The rows come from 5 hidden closed curves, with some noise, and rows from the same curve form a group. Each curve winds through 8 dimensions. The rows are also pushed far along 5 directions, which tell nothing about the answers.
(in the rows, 128 means zero)
Some rows, each with its group after it:
[ 91 117 152 127 169 124 119 183 109 133 128 181 118 133 136 153 105 131
  90  84  63 102]  (0)
[123 115 147 168 125 135 129 111  94 135  93 111 159 139 128 106  89  78
 127 133 118 139]  (3)
[117 168 130 129  58 101  86 182 185 151 155 110 120 143 137 128 188 209
 158  55 156  89]  (1)
[141 118 158 181 103 123 105  77  89  81 115 120 143 161 167 130 128  89
  83 116  98 101]  (2)
[126 117 116  83 156 124 172 137 151 160 139 138 109 104 100 107 102 155
 130 169 152 158]  (1)
[159 110 123 121 141 147 178  64  84 174  92  91 131 121 134  95 145  96
 129 197 163 140]  (4)
[138 123 126  69 182 146 142 112 111 119 148 112 112  85  96 123 112 119
 149 158 135 162]  (0)
[150 161 118 177  47  98 118 119 139 144 104  81 155 141 200 112 155 137
 148 115 147  99]  (2)
[126 117 112 204 139 133  92  78  61  76 129 137 130 155 145 162 151  93
  70 154 106 102]  (3)
[147 132 145 138  55 108 106 131 138 160 125  64 124 154 153 105 165 186
 145  98 166  81]  (1)
[106 125 145 202 111 123  88  89  61 115 110 120 135 192 174 134 144 111
 108 108 108 109]  (2)
[143 101 216 101  73 118 178 108 183 144 148  72 130 184 142  58  63 135
 125 102 157 145]  (3)
[124 127 181 113 159 108 151 156 140 148 126 170 121 138 144 128  75  93
  99  99  83 115]  (1)
[104 135 133  43 163 158 137 142 157 111 152 171 113 108  72 133 145 171
 160  95 139 157]  (0)
[119 141 114  62 183 133 168 118 145 129 137 174 115 123 119 125  98 106
 143 153 118 176]  (0)
[139 134 189  77  91 108 164 128 169 110 148 105 122 153 172  83 100 141
 115  91 119 129]  (2)
[147 107 121 153  95 123 123 124 115 124 114  83 142 152 130 122 120 140
 165 161 164 137]  (4)
[131 131 108 121 219 137 121 107  90 127 135 147 113 120  97 159  86  71
 174 192 129 189]  (1)
[128 140  91 124 206 161 137 116 110 129 113 206 123 106  99 183 166  73
 129 157 111 145]  (3)
[ 99 157 152 117 127 101 116 206 179 154 158 147 110 177 158 135  90 110
 150  75  93 128]  (4)
[142 124  84  95 130 127 151 125 152 131 120 161 120  96 118 131 162 161
 119 156 141 132]  (3)
[140  86 156 113 128 125 161 145 138 117 133 122 121 114 106 123  99 172
 116 147 149 133]  (4)
[120 118 100 113 146 164 136 107 108 149 129 106 125  95  90 121 168 151
 114 152 155 124]  (4)
[119 146 102 171  66 100  72 143 153  67 146 134 131 149 147 150 158 153
 128  94 117 113]  (3)
[104 110 160 157 143 127 101 122  88  95 152 143 109 154 129 139 131 133
  67 103  93 102]  (3)
[132 111 189 113 173 110 137 134  98 101 149 137 102 131 137 138  96 123
 125 130 109 146]  (4)
[139 110 101  81 140 148 137 147 137 120 112 101 140 147 110 107  79  66
 180 167 114 169]  (0)
[124 116 162 189 116 107 135 169 115 138 108 133 145 132 168 128  98  97
  74 105  82  86]  (2)
[ 89 151 126 166 146 127 118 154 135 101 146 201 133 123 118 157 142 111
  70 102  93 117]  (0)
[111 110  96 142 109 166 119  92  98 146 102 120 136 144 110 121 195 152
 112 136 152 107]  (0)
[127 108 158 122 137 110 171 136 148 166 145 137 110  77 101 106 117 188
  70 143 158 119]  (1)
[137 128 122 103 139 127 153 117 140 110 113 161 136 123 133 142 112 142
 148 139 137 150]  (4)
[114 157 109  52 150 114 129 149 155  91 161 148 104 108 139 132 124 153
 172 120 113 173]  (4)
[145 141  89 118  99 154 136  87 105 183  97  85 137  96  98  91 211 168
 132 164 196 106]  (1)
[127 143 117  67 144 142 155 149 164 109 130 156 135  60 101 123 136 139
 146 116 124 158]  (2)
[152 125 145 152  30 103 130 128 176 132 137  82 128 174 156  98 159 177
 132 116 181 107]  (2)
[101 145 167  96 134 130 133 154 164 100 157 154 125 155 130 124 101 131
 138  78 108 149]  (4)
[160 135 175 118  83 106 133 141 144 150 142  40 124 153 166  98 103 131
 175 117 155 117]  (2)
[113 140 128 137  95 122 121 112 117 117 128 136 119 149 150 129 180 185
 132 113 150 128]  (2)
[147  75 179 119 164 142 132  66  75 122 135 112 107 145 111 129 114 131
  94 145 137 115]  (0)
[157  99 162 118 168 141 172  57 103 122 113 153 129 102 112 130 118  98
  73 162 130 129]  (0)
[157  78 137  84 118 140 161  76 150 147 141 115 103 114  86 103 157 187
  90 155 178 121]  (2)
[148 128 131 113  80 108 143 112 157 157 130  93 119 174 156 100 129 143
 151 135 160 130]  (2)
[111 165  80 186 169 131  94 161  95 114 112 174 137 115 140 178 149  47
 128 140  79 127]  (4)
[136  94 144  97 126 164 163  89 129 135 140  98 122  83  78  91 162 169
  73 144 164 113]  (4)
[115 123 106 166 109 122  78 145 138  90 153 150 119 136 134 160 167 136
  81  90  85  86]  (0)
[134  87 166 131 112 144 138  73 117 116 128 144 118 131  86 125 179 200
  76 121 173 103]  (0)
[121 127 184  87  91 116 158 111 133 161 129  76 123 177 174  65  98 152
 148 100 143 137]  (2)
[ 95 157 105 161 121 133 112 153 123 137 125 154 135 130 157 149 171 142
 112  94 107 105]  (1)
[155 121 208 141 110 104 138 122 115 181 110  90 131 164 160  99  83  98
 119 103 125  93]  (1)
[116 120 108 108 159 134 125 153  99 114 122 105 136 152 127 122  76  90
 185 164 117 175]  (4)
[104 174 120 198 168 105  58 121  70 118 136 156 120 152 165 188 125  89
 152 109  93 126]  (1)
[129  87 197 124 149 127 140 100  75 111 134 102 117 177 154 101  68  87
  81 122  86 114]  (3)
[123 128  94 111 138 140 129 135 120 163 124 103 118 133 111 125 155 150
 179 161 164 147]  (3)
[155  84 102 173 115 159 118  82  59 140  87  95 130 143 104 126 203 124
 100 182 158  88]  (3)
[154 110  80 158  95 133 113  91  93 149 102  89 127 115 128 135 198 179
 130 171 172  94]  (1)
[135 121 107 113 114 151 155 110 159 179 151 103 111  95  95 110 197 188
 103 148 188 111]  (0)
[143 121 124  64 228 126 122 119  66 118 112 141 117  98 120 140  63  59
 143 166  69 149]  (1)
[146 163  69 152  75 121  80  86 138 106 126  88 143 121 133 142 175 160
 210 144 185 155]  (3)
[118 117 122  48 159 114 152 186 164 135 159 132  97 107 120 104  81 121
 122 133  84 144]  (4)
[137 182  76 170 111 127  61 145 132  95 140 109 143 125 130 176 166 113
 217 126 148 147]  (3)
[154 144 112 152  72 135 114  95 106 159  99  52 151 128 120  85 166 129
 157 150 186 109]  (1)
[141 120 140 151  59 110 143 161 146 159 106  84 139 167 165  92 138 134
 118 119 138  90]  (3)
[105 165  96 154 111 130  93 162 142 134 122 170 137 102 129 168 195 173
 137  81 133 103]  (0)
[121 121  79 185 145 114  71 130  61  81 120 141 122 124 149 175 147 122
 113 154  93 110]  (2)
[112 156  79 136 134 150 115 122  88 166  95 126 142 137 135 128 174 109
 144 138 128 115]  (1)
[144 138 126  83  85 126 153 103 204 136 164 141 108  80 118 119 199 220
  91  93 165 108]  (0)
[108 127 138 156 144  98  98 218 126 124 134 144 120 129 156 161  94 127
 116  92  65  96]  (1)
[129 122 140 115 174 109 108 147  99  82 140 132 115 129 149 140  70  65
 124 134  58 139]  (4)
[110 121 176 158 149 104  84 176  91  95 138 136 128 143 132 135  77  79
  74  87  54  87]  (1)
[138  98 131 117 188 131 139 181 137 120 144 155 111  89  88 158  91 100
 111 153  97 131]  (0)
[152 137 160 110  81  94 117 153 170 122 152  73 122 172 167 114  89 124
 189 104 135 137]  (2)
[116 153 133 111 139 124 134 166 152  77 148 180 121 111 130 147 151 131
 113 102 102 133]  (2)
[108 150  98 125 150 140 107 122  83 106 111 102 146 179 151 119  87  61
 201 155 110 177]  (4)
[128  89 174 111 124 147 150  96 125 121 127 104 135 141  95  92  99 121
 116 128 139 146]  (3)
[129 119 126 117 187 133  99 148 102  82 145 149 118  88  94 166 107 104
 144 131  95 148]  (3)
[148 101 107 180 150 144  89  43  48 105 138 109 108 117 107 162 183 142
  82 178 153 102]  (0)
[123 133 120 165 137 118  95 169 131 131 139 135 118 173 138 153 108  71
 137 121  93 120]  (4)
[ 96 157 110  48 177 133 142 145 134 145 135 156 115 115 137 123 120 125
 170 111 101 169]  (3)
[102 155 110 180 103  99  84 171 157 112 157 178 112 158 149 171 164 155
 111  82 108 102]  (2)

New rows, each followed by its group:
[147 117 171  28 144 128 170 127 117 184 117  64 119 101 110  53  84 132
 142 140 141 127]  (1)
[134 126 119 125  81 109 118 191 164 125 130  77 136 173 172 116  82 114
 191 121 114 141]  (1)
[140 128 102  71 228 140 158 139  84 116 125 143 106 132 132 144  86  48
 154 203  93 170]  (2)
[ 98 141 147 134 106 117 124 188 166 117 147 111 144 129 123 107  82 122
 147  93 116 149]  (3)
[ 90 180  93  74 144 136 128 193 151 174 124 144 127 111 128 114 143 133
 170  99 115 138]  (1)
[132 169  87 144 100 123 101 164 171 115 126 144 141 123 111 157 162 140
 198 121 164 144]  (0)
[143 112 145  94 186 134 146  79  99 137 139 110 113 137 114 124  77  91
 164 174 141 176]  (1)
[131 107 118  93 168 163 142  79  91  96 119 120 131 123  94 118 118 100
 139 173 137 167]  (4)
[127 109 196  83 170 114 165 145 130  93 155 160 102 134 145 122  81 110
  69 107  73 124]  (2)
[ 98 164  80  75 118 131 123 169 176 159 131 157 117 111 125 132 181 203
 175  91 145 137]  (0)
[119 127 117 189  77 144 120 123 125 124 112 103 155 177 163 118 147 100
 122 119 125 118]  (1)
[145 144  70 157  83 140 107 122 145 113 106 116 153 132 103 139 183 135
 181 156 179 141]  (0)
[111 146 122 147 165 108  68 157  88  92 134 165 123 116 123 161 123 103
 100 103  66  97]  (1)
[139 103 162 114 113 139 159  79 124 152 107  77 146 157 124  75  72  99
 164 153 160 171]  (3)
[154 115 156 105  60 112 167 111 175 127 117  96 146 151 151  94 109 190
 156 126 184 141]  (4)
[102 151 119  65 120 125 136 227 182 156 146 131 110 120 115 113 149 158
 167  87 123 128]  (3)
[112 185  83 109 154 118 116 123 142 163 151 154 109  75 103 153 176 186
 171 136 177 153]  (1)
[130 129 138 105 125 124 175 121 138 124 107 139 144 135 158  96  95 105
 121 139 115 149]  (4)
[119 126 122 148  61  95 118 186 168 128 129  91 133 170 174 112 102 146
 143 107 117 115]  (1)
[134 103 142  55 188 155 165 147 116 144 129 116 119  97  65  98  86  95
 125 162 121 149]  (1)
[176  78 148  91 135 130 179 119 141 159 125  77 119 108 102 100  87 122
 137 187 161 139]  (0)
[137  95 193  91 161 133 181 134 120 100 134 134 122 129 124 100  82  87
  76 137  98 130]  (2)
[123 139  89 127 107 138 116 171 168 105 127 146 142 117  94 140 152 136
 153 128 143 138]  (0)
[144 115 165 202 101 128 136  64  95 106 108 135 149 151 143 122 137  94
  49 137 128  96]  (0)
[118 137 146 151 121 124 101 100  73 131 105  97 140 191 182 112 111  76
 149 111  98 125]  (3)
[161 119 173 161 101 125 142 108 137 129 134  83 135 183 158 120 103  80
 133 144 147 121]  (3)
[112 188 100  63 124 128 119 166 182 117 132 123 147 116 150 113  85  85
 223  84  95 181]  (2)
[106 152 116 186  75  97  78 127 116  92 151 108 131 155 161 128 152 157
 108 107 126 105]  (0)
[131 117  72 169 169 141 101 118  93  82 113 183 129 112  95 196 162 139
 146 176 143 147]  (4)
[125 125 158 108 101 136 176 131 207 139 169 162 107 105  92 122 178 213
  72  99 175 114]  (3)
[111 158  54 117 155 152  92 105  99  87 129 136 138 113 100 146 164 116
 176 161 140 168]  (0)
[141 139 105 109  76 124 121 106 175 129 149 107 119 128 143 123 178 174
 127 104 146 109]  (0)
[120 182 107  98 127 110 120 152 154  96 153 150 117 151 166 144 146 116
 170 116 114 151]  (2)
[ 89 154 136 126 142 122  81 202 118 122 144 115 122 178 148 136  99  89
 183  85  81 138]  (3)
[129 120 112 149 208 160 104 162 108  85 154 198 107  60  61 209 190 124
  74 132 105 101]  (3)
[119 188  61 121  85 116  77 149 188 114 160 131 122 134 160 159 180 142
 189  85 123 131]  (0)
[164 121 135  74 116 155 203  90 178 175 127 120 121  90  98 100 182 174
 120 154 201 133]  (3)
[128 138 106 192 122 112 103 116  99 146 107 128 135 162 178 147 123  84
 121 131 101 110]  (2)
[131 145  85  92 177 144 124  93 110  88 134 178 113 101 112 163 177 126
 130 154 123 146]  (2)
[119 141  82 121 135 115 143 142 134 173 122 145 118  83 118 132 156 182
 129 155 154 127]  (1)
[153  81 150 191  92 121 124 105  97 107 108 100 140 150 128 130 125 150
 104 158 160 106]  (4)
[112  96 183 137 103 125 152 138 115 146 135  91 125 150 138  85 101 165
  77 112 133 104]  (4)
[161 113 133  95  97 113 145  88 128 128  95  85 142 148 165  86  88 101
 163 146 128 148]  (3)
[102 112 116 130 188 140 126 102  85 114 145 179 100 107 105 161 150 153
  80 141 114 131]  (3)
[110 132 125 109 193 158  98 121  89  86 138 158 124 113  90 163 128  95
 145 123 101 147]  (0)
[151 116 110 168  62 138 106  99 104 144 117  37 132 186 135 105 176 138
 167 163 189 112]  (3)
[ 93 148  75 128 156 166 100 152 109 119 104 194 138 101  90 172 196 144
 136 107 119 122]  (0)
[ 70 191  89 127 123 121  97 184 165 130 155 183 120 120 156 163 184 173
 140  57 103 120]  (1)
[100 148 161 158 184  92  95 151  93 134 148 164 108 148 141 153  75  99
 113 110  82 129]  (1)
[159 122 171 176 111 102 141  80 116 141 129 105 128 159 178 117 100  89
  92 135 128 109]  (0)
[118 162 109 208 125 113  81 162 103  80 113 169 151 106 162 182 153  97
 113  98  79 103]  (2)
[155 126 130 187 137 138 119 110 103 125 121 118 134 123 128 164 150  94
 125 157 144 111]  (3)
[112 109 139 170  94 129 108 147 144 115 136 136 130 150 111 128 136 134
  85 102 121 102]  (2)
[147 111  72 149  76 129 120 111 127 131 104  85 134 152 143 119 161 150
 157 172 164 130]  (1)
[107 121 122 196 150 129  93 180 122 115 145 188 118  90  93 199 174 177
  70 103 115  78]  (4)
[149 135 111 147 121 116 126 104 106 133 106 122 138 106 145 139 139 150
 140 154 152 120]  (0)
[106 146  79 132 124 157 103 102 121  83 136 148 136 118  97 141 193 153
 129 137 153 144]  (4)
[113 149 100  88 136 151 139 115 177 123 157 160 115 121  82 134 154 155
 168 130 170 178]  (3)
[117 107 136  47 144 112 166 152 157 116 160 136  96 112 124  91  91 160
  99 132 103 145]  (4)
[151  94 174 138 150 129 179  85 124 149 145 135 112  98 112 121 128 134
  43 153 144 107]  (0)
[138 112 187 112 116 120 135 150 156 108 142 111 134 135 151 112  74  91
  98  74  76 105]  (0)
[148 151 102 114  90 131 157 116 194 143 127 146 136  84 118 120 175 170
 134 127 173 132]  (1)
[140  65 151  97 125 140 156 128 133 115 129 100 123 135 106  89  89 119
  81 139 108 118]  (0)
[142 118 150  69  79 119 150 129 201 138 164 104 108 115 140  96 140 191
 103  86 138 106]  (0)
[136 125 114 141 134 155 142 108  85 160  80  92 154 155 153 111 114  58
 159 162 126 140]  (1)
[139 124 139 124 124 114 139  69 107 168 127 102 113 134 122  98 128 155
 122 165 178 134]  (1)
[138 164  97  41 178 122 166 131 155 166 115 165 120  83 130 128 114 116
 178 144 122 166]  (1)
[124 104 189 163  94 125 139 104 119 135 116  94 148 177 144  88  63  95
 125 116 131 141]  (3)
[154  95 126 134 162 150 119  49  69 122 141 101 104 112  99 143 161 144
 104 175 156 123]  (0)
[125 135 136 107  88  92 139 149 192 117 155 137 122 114 145 114 113 189
 126  94 133 137]  (3)
[130 133 133 147 102 128 126  86  96 149 108  92 136 171 187 112 132 117
 139 122 127 120]  (1)
[119 121 118 126  97 133 105 101  98 114 100  75 153 169 151  87  93  97
 185 134 123 161]  (2)
[118 165 168 176  64  80 111 132 152 163 155 101 125 132 159 107 137 190
 115  79 163  99]  (1)
[154  91 131  87 208 150 140 150  95 141 123 124 109  99  87 156  95  92
 159 170 115 145]  (1)
[129 146 126 192  96 124 112 134 161 122 130 163 140 126 121 152 170 132
 102 106 143 102]  (1)
[125 128  82 134 132 131 101 134  90 123 106  68 147 146 148 105  73  57
 177 167  95 154]  (2)
[155 145  90 194  84 123  92 112 128 107 104 113 154 146 143 160 152 118
 180 144 159 121]  (4)
[104 134 115 168 102 137 109 119 119 113 127 132 137 174 166 138 150 118
 121 106 113 117]  (1)
[101 138  82 171 149 151 103 105 103 118 114 172 143 103  85 155 169 128
 132 143 142 150]  (3)
[144 125 133 134 110  95 151 128 115 184 100  79 137 143 170  92  74 114
 150 161 139 133]  (1)
[130 177  78 126  72 101  82 174 151 154 116  74 138 160 184 130 139 136
 239 112 143 130]  (1)
[168 118 122 146 111 161 145  68 121 127 116 120 129 128 104 134 205 125
 102 160 175 100]  (3)
[124 138 102  59 137 152 148  79 115 157 114 110 116 123 125 102 164 150
 170 146 157 155]  (3)
[136 106 164 127 112 125 163 144 137 118 137  80 137 131 142  88  74 108
  97 140 118 128]  (3)
[ 96 183 106 130 102 115 113 211 182 135 130 146 154  94 149 124 119 121
 156  67  93 134]  (2)
[130 142  39  90 173 165 135 127 127 109 129 137 126  70  74 145 167 119
 168 193 154 176]  (3)
[ 89 116 125 141 205 148 106 142  74  65 138 184 127 125 100 162 105  82
  92 130  67 144]  (4)
[132 108 197  64 148 123 163 184 154 146 149 103 120  78  87  82  72 136
  95 108 112 121]  (1)
[111 142 138 128  81 130 132 118 179 128 149 119 132 151 116 107 137 163
 152 102 171 153]  (3)
[ 98 101 129 198 132 123 100 152  86  88 133 156 124 137 116 158 145 163
  69 126 116 103]  (4)
